There are 4 ways to turn a row about zero (a turn may also mirror it). The second row of each pair is the first, turned, with some noise. The first 40 pairs use one turn. New pairs use 3 turns, one after the other, and a turn may come again.
In the rows, zero is written as 128.
Some pairs, each with its turns in order after it:
[207 134 163 115  82 116 129  49 143]
[155  66  95  93 130  59  81 113 154] -> gesi

[135 160 190 130  82 111 140 144 121]
[126 157  80 103 144 148 148  91  95] -> Fofu

[125 147 120 120 132 143 176 143 135]
[ 95 156 144 121  95 128 119 130 133] -> gesi

[165 105 102 173 100 115 138 135 140]
[141 162  90 110 163 112  95 133 134] -> gesi

[114 186 159  57 152 111 118 124 123]
[ 96 189 109  95 170 129  94 125 175] -> Fofu

[154 119  69 142 116 119 128 121 150]
[115  70 155 154 154 116 128 133 109] -> Fofu

[104 156  75 129 174 114 140 110  96]
[ 95  76 151  91 141 129 126 157 101] -> Zemag

[ 91 156 127 101 112 156 143 126 108]
[ 98 146 135 113 119 149 127 107  86] -> Zemag

[ 49 134 126 123 114 126 111 171 188]
[100 150 122 193  85 117 144 166  70] -> Zemag

[109 157  86 116  80 119 100 144  98]
[122 153 156 102 177 111 176 111 118] -> gesi

[118  92 151 144 157 135 136 126  96]
[104 138 159 116 164 155 137 141 112] -> Tamab

[ 98 114 105 119 159 136  96 143 160]
[114 121 114 156 140 113 159 170 106] -> Zemag

[ 86 173 129 106 111  95 123 141 141]
[153 118 163 121  93  70 121 128 139] -> Tamab

[195 112  96 141 160 188 150 125 129]
[ 91 129  93 101 166 153 124 142 203] -> Zemag

[142 135 115 196  54 119 110  81 109]
[178  92  91 176 176 139 175 132  89] -> Fofu

[124 105 140  71 124  91 143 135 117]
[117 172 161  97 142 151  96 133 111] -> Fofu

[136 109 138 145  89 118 126 112 125]
[141 119 115  99 149 116 113 148 141] -> gesi

[185 130 109 110 104 126 101 139 138]
[143 109  85 170  99 143 139 132 115] -> Tamab

[135 141 167 164 122 170 134 142 119]
[ 81 124 117  88 123 128 130 147 108] -> Tamab

[107 161  89 171 140 138 194 134 128]
[137 185 106  82 130  91 169 120 151] -> Tamab

[131 207 189 121 130 137 118  88 171]
[181  89 171 132  69 101 119 106 156] -> gesi

[104 106 118  97 162 142 127 139 135]
[157 148 149 115 128 148 112 106 124] -> Tamab

[132 125 118 102 149 109 129 178 120]
[ 85 140 138 122 113 132  82 113 121] -> Fofu

[102  98 147 162 131 131 114 106 207]
[ 94 152 123 137 134 125  46  99 157] -> Tamab

[120  49 119 127 110 207 110 176 149]
[ 82 223  83 165 148  89 137 148 145] -> Zemag

[127 207  80 142 120 137 193 162 156]
[166 175  71  78  82  71 157 122 131] -> Tamab

[124 134 126 109 153 161 125 166 127]
[112 152 119 136  94 139 167 115 127] -> gesi

[134 153 103 133 138 118 129  56 160]
[162 110 145  89 133 176 149 177 131] -> Zemag

[119 140 207 162 135 147 163 114 125]
[148 171 107 107  95 123 202  98 139] -> Fofu

[116 125 142 102 134 121 104 126 132]
[131 141 125 114 134 155 114 148 144] -> Fofu

[ 60 118  49 179 116  76 125 121 113]
[113 109 187 115  92  77 107 205  99] -> Zemag

[128 137 156 146 115 116 129 156 144]
[110 119 108 118 122 154 148 105 115] -> Fofu

[164  49 118  95 140 115 127 125 194]
[128 114  53 136 116  97 106 175  65] -> gesi

[134 157 171 152 142  97 133  75  96]
[139  73 155 139 143 143  89  97 164] -> gesi

[158 182 106 164 133 155 131 106 102]
[120 145 138 146 139 104 116  82 188] -> gesi

[145 159 137 109 131 137 124 116 138]
[126 114 127 129 131 161 156 110 129] -> Zemag

[ 86 139  77 105  73 112 126 105 115]
[149  98 148 130 125  91 162  73 161] -> Tamab

[121 207 166 133 140 119 141 111 153]
[101 154  95 101 162 115 160  84 182] -> Fofu

[140 120 164 140 176 115 121 144 119]
[116 153 151 138 133 154 114 175 118] -> Tamab

[143 151 123 186  49 129  49  83  79]
[152 154 185  74  64  85 199 117 165] -> Zemag

New pairs. What belongs after each?
[128 126 116 173 150 154 137 139  93]
[137 109 109 154 112 122 149  94  85] -> Fofu gesi gesi

[127 104 104 122 200 144 145 113 155]
[132 101  88 175 147  96 162 134  92] -> Fofu Zemag Fofu

[ 49 113  97 128  97 140 130 112  89]
[182 121 103  81 120 107  98 172 105] -> Tamab Fofu Tamab

[ 75 123 123 155 159 130  89 138  71]
[148  97  95 141 163  55 123 110 126] -> gesi Fofu Tamab

[141 207 115 182 128  86 187 137  58]
[165 159 160 165  69 175 184 204 135] -> Zemag Tamab Fofu

[128 113  77  71 159 135  99 120 131]
[137 113 151 180 124 143  75 162 121] -> Zemag Zemag Fofu

[112 124 126 141 199 162 172  81 153]
[175 102 175 113  78  77 143 110 137] -> Tamab Zemag Fofu

[137 133 137  95 112 106  67 114 151]
[ 95 131 129 109  63 155 118 128 131] -> Fofu gesi Zemag

[206 182 181  93 114  99 130 149 126]
[ 93 136 160  81  96 118 145  67  65] -> Zemag Fofu Fofu

[134 207 119 157 154 110 116 115 132]
[187 140 149 152 101  91 117 103 110] -> Fofu Tamab gesi

[187 128 118 118 106 139 148  83 142]
[ 97  93 169  86 127 165 137 104 150] -> Fofu gesi Tamab

[141  49 128 154 113 136 141 180  94]
[201 153 114 112 140 158  75 107 101] -> Fofu gesi Tamab

[116 117  96 116 138 143 160 115 207]
[110 164  99 145  83 174 167 164 164] -> Fofu Zemag Tamab

[127 147 112 129 126 125  79 114 125]
[146 126 120 152  96 116 124 126  93] -> Tamab gesi Tamab

[136 132 130  51 119  99 134  95  81]
[104 131 174 133 160  66 109 171 130] -> Zemag Zemag Fofu

[ 89  96 117 152 105  57 125 108  58]
[ 56  96 104  87  96 149 169 108  98] -> Zemag Fofu Zemag

[120 107  94 113 143 136 110 115 102]
[110 135  93 123  98 112 163 128 121] -> gesi gesi Zemag

[189  98 134 125 119 174 157  86 159]
[ 90 137 104 151 146  97 128 162 203] -> gesi Tamab Tamab

[204 149 127 134 147 173  99 147 101]
[137 176 133 150 182 141  83 175  95] -> gesi Fofu Tamab

[138 178 136  86 121 170 123 134 148]
[113 120 165 131 102 162  73 128 123] -> Fofu Fofu Tamab

[141 133 133 113  75 119 117  74 121]
[161 168 113 142 129 145 130  93  93] -> Tamab Zemag gesi

[101  81 151  88 107 114 117  82  49]
[ 95 136  76 193 130 105  97 113 198] -> Zemag Tamab Zemag

[127  81 109 149 135 138  78  96 118]
[125 148  90  88  99  91 101 148 109] -> Tamab Fofu gesi

[152 158 207 128 118 129 124 136 130]
[177  88 147 116  96 104 107 143 105] -> Tamab Zemag Zemag

[130 127  76 117 147 120 117  86 129]
[116 148  98 178 127 127 151  98 136] -> Fofu Zemag Tamab

[127 137 172 149  75 129 187  85 135]
[169 157 100 189  82 113 100 115 114] -> Tamab gesi Fofu

[ 98  95 147  53 193 128 119 166 115]
[127 153  92  51 103 101  82 163 108] -> Zemag Tamab Tamab

[ 96 144 128 164 133 207  83 127 113]
[110 134 170 141 151 121 144  42  81] -> Fofu gesi gesi

[ 81  99 180 140 146 132 148 112 123]
[ 96 177 166 141 145 109 116 110 145] -> gesi Fofu Zemag

[188 121 117 145 122  84 126 179 122]
[102 118  55 154 103 134 135 150 137] -> Fofu Fofu Tamab

[115  82  94 125 125 131 118 126  49]
[104  95  69 140 168 159 110 122 154] -> Zemag Zemag gesi

[140 130 134 171  89 143  49 109 174]
[158 168  75 169 136 135 141 194 159] -> gesi Zemag Zemag

[120  99 113 125 187 165 148 144 190]
[112 147 110 164 155 171 171  91 176] -> gesi Fofu Tamab

[108  83 130 192 133 175  86 131 133]
[186 114 179 116 137 193 120 115 112] -> gesi Fofu Fofu

[125  61 142 178 121 125 132 139  97]
[ 78 117 129 114 181 135 178 132 107] -> Tamab Zemag gesi

[ 97 119 118 158 111 135 142 131 134]
[122 106 137 141 169 114 136 124 117] -> Zemag Tamab Tamab

[112 121 126 159 145 133 138 124 192]
[102 114 155 168 164 141 148  88 141] -> Zemag Fofu Tamab

[128 169 156 153 142 126 166  49 100]
[176  85 106  94 119 162  86 153  71] -> Fofu Fofu Zemag

[ 49 145 107 128 126 192 108 133  61]
[192 109  94 154 156 152  64  81 150] -> Zemag Tamab Zemag

[131 108 119 134 171 121  94 118 106]
[146 160 141  83 156 103 123 142 132] -> Fofu Zemag gesi

[101 114 136 151 135 178 143 160 133]
[171 115 144 128  83 132 109  99 152] -> Fofu Zemag gesi

[144 146 189 112 155  49 143 130  84]
[219 157 114 120 111 126 144 189 144] -> gesi Zemag Tamab

[154 119 115 126 140  58 142 125 150]
[107 119 114 164 147 107  97  76  96] -> Tamab Zemag Tamab

[130  74 127 148  49 141 125 172  99]
[168 130 160 209  91  97 117 140 129] -> Zemag Tamab Zemag

